There are 5 ways to turn a row about zero (a turn may also mirror it). The second row of each pair is the first, turned, with some noise.
(in the rows, 128 means zero)
Known pairs, each followed by its turn:
[155 130  92 160]
[ 89  87 143 113] -> A

[159 119 141 115]
[ 99 109 120 113] -> H

[142  82 179  91]
[110  53 146 109] -> H

[119 127 178 142]
[ 89 157 116 128] -> N

[ 78 145  83 159]
[178 174 131 164] -> H

[159 108 169  91]
[113  78 108  92] -> E

[155 152 148 175]
[149  78 133 114] -> A

[170 176 127  78]
[ 62  91 102 156] -> E

[107 148 103 174]
[145 139 145 178] -> N

[124  86 104 164]
[189 137 127 131] -> E

[133 120 178 119]
[ 87 125  94 118] -> R

[153 168 172  79]
[ 59 103 107 108] -> E

[170 116 132 176]
[129  85 170 116] -> A

[ 88 108 178  94]
[118 173  82  89] -> N

[118  77 172 150]
[174 137 172 172] -> A

[158 109 147 103]
[ 95 109 121  95] -> N

[172 127  77 163]
[180 180 138 148] -> R

[103 130 109 110]
[131 111 159 121] -> R

[ 99  95 132  89]
[114 109 148  78] -> R

[100 166 166  90]
[116 126 193 105] -> H

[ 87 157 139 179]
[162  66 104 161] -> R

[ 93 147 134  76]
[119 123 190 148] -> H

[124 180 109 156]
[144 153 182 158] -> N

[105 164 166 124]
[170 119  90 133] -> A

[145 168  89 110]
[ 95 120 121 175] -> E

New pairs, each followed by its turn:
[123 137 111  86]
[105 100 151 145] -> E

[113 131 146  86]
[133 147 117  80] -> N

[130 145 172  82]
[ 79 104 131  88] -> E

[ 94 174  98 118]
[ 93 151 165 162] -> E

[123  79  99 160]
[144  97  87 174] -> N

[ 90 161  87 108]
[ 92 140  68 137] -> A

[ 87 113 132 138]
[140 155  99 146] -> N

[107 102 153 175]
[140  98 149 172] -> A

[107 120  79 149]
[ 73 116 125 149] -> A

[179 139 180 153]
[103 155  65 159] -> R

[ 76 129  98 117]
[134 141 185 143] -> E

[ 88 132 158 179]
[190 135 130  88] -> H

[164  86  97  98]
[ 93 166 170 109] -> A

[ 95 132 168 117]
[ 94  87 115 121] -> R

[120 178  99 146]
[156 140 178 154] -> N

[107 118 137  93]
[125 111 166 144] -> H

[129 128 104  92]
[103 124 143 158] -> H

[ 78 174 147  80]
[126 148 211 128] -> H

[ 84  85 170 149]
[162 145 156  71] -> E

[ 80 151  77  88]
[ 77 167  72 140] -> A

[110  88 154 118]
[119 110 103  81] -> R

[169  88 105 180]
[182 177  91 118] -> R

[106 147 132 172]
[133 179 127 129] -> E

[ 89 161 101 100]
[128 158 172 168] -> H

[114 142 151  95]
[ 99 116 149 114] -> E

[172 121 143  83]
[104  99 137  78] -> N

[161 146 146 126]
[151 115 130  94] -> A

[ 92  91 115 105]
[110 169 132 161] -> A

[100 177 104 131]
[110 110  75 131] -> A

[166  84 141  97]
[145  65 106 105] -> E

[ 80 111 141 140]
[140  89 121 100] -> R

[129 149 106  99]
[117 134 167 138] -> R

[168 101 174 129]
[ 98 160  79 114] -> R

[145  88 110  93]
[120 160 151  91] -> R

[141 177  84 159]
[156 115 184 164] -> N

[ 79 137 174 159]
[124 181 146  79] -> E

[ 91 118 179 113]
[155  93 174 102] -> H

[ 82 107  83 126]
[160 126 185 152] -> E

[136 122 100 165]
[ 97  94 143 137] -> A

[ 79 121 142 134]
[138 151 173 105] -> E

[113 111 151 171]
[146 101 146 165] -> A

[125 100  89 170]
[ 88 104 154 157] -> A

[176  85 142 146]
[ 87  78 104 137] -> N

[157 163 174 158]
[ 71 147 164 145] -> N

[ 77  93 127 116]
[126 159 127 181] -> A

[119 156 172 144]
[173 107 106 134] -> A

[172 134 152 145]
[ 78 110 146 130] -> N

[178 166  76 159]
[ 99 186  75 142] -> H

[178  85  87  85]
[145  49 119  85] -> N

[ 86 177 155 123]
[147 158 187 105] -> H

[160 133 163 140]
[119 135  83 108] -> E

[ 90 161 164 113]
[ 82 155 151  99] -> E

[102 143  96 101]
[121 147 158 171] -> H

[105 134 123 110]
[133 132 150 147] -> H

[ 87  91 118 139]
[158  98 132  88] -> R

[ 89 134 143 122]
[134 170 108 129] -> N

[136 121 116 176]
[117  85 142 144] -> A

[116 164  81  96]
[125 127 193 151] -> R

[170 118 119 112]
[120 131 152  92] -> A

[ 86  76 161 163]
[152  85  87  82] -> R

[169 145 126 139]
[129 161 119 158] -> R

[115 150 144 176]
[150 103  95 159] -> R

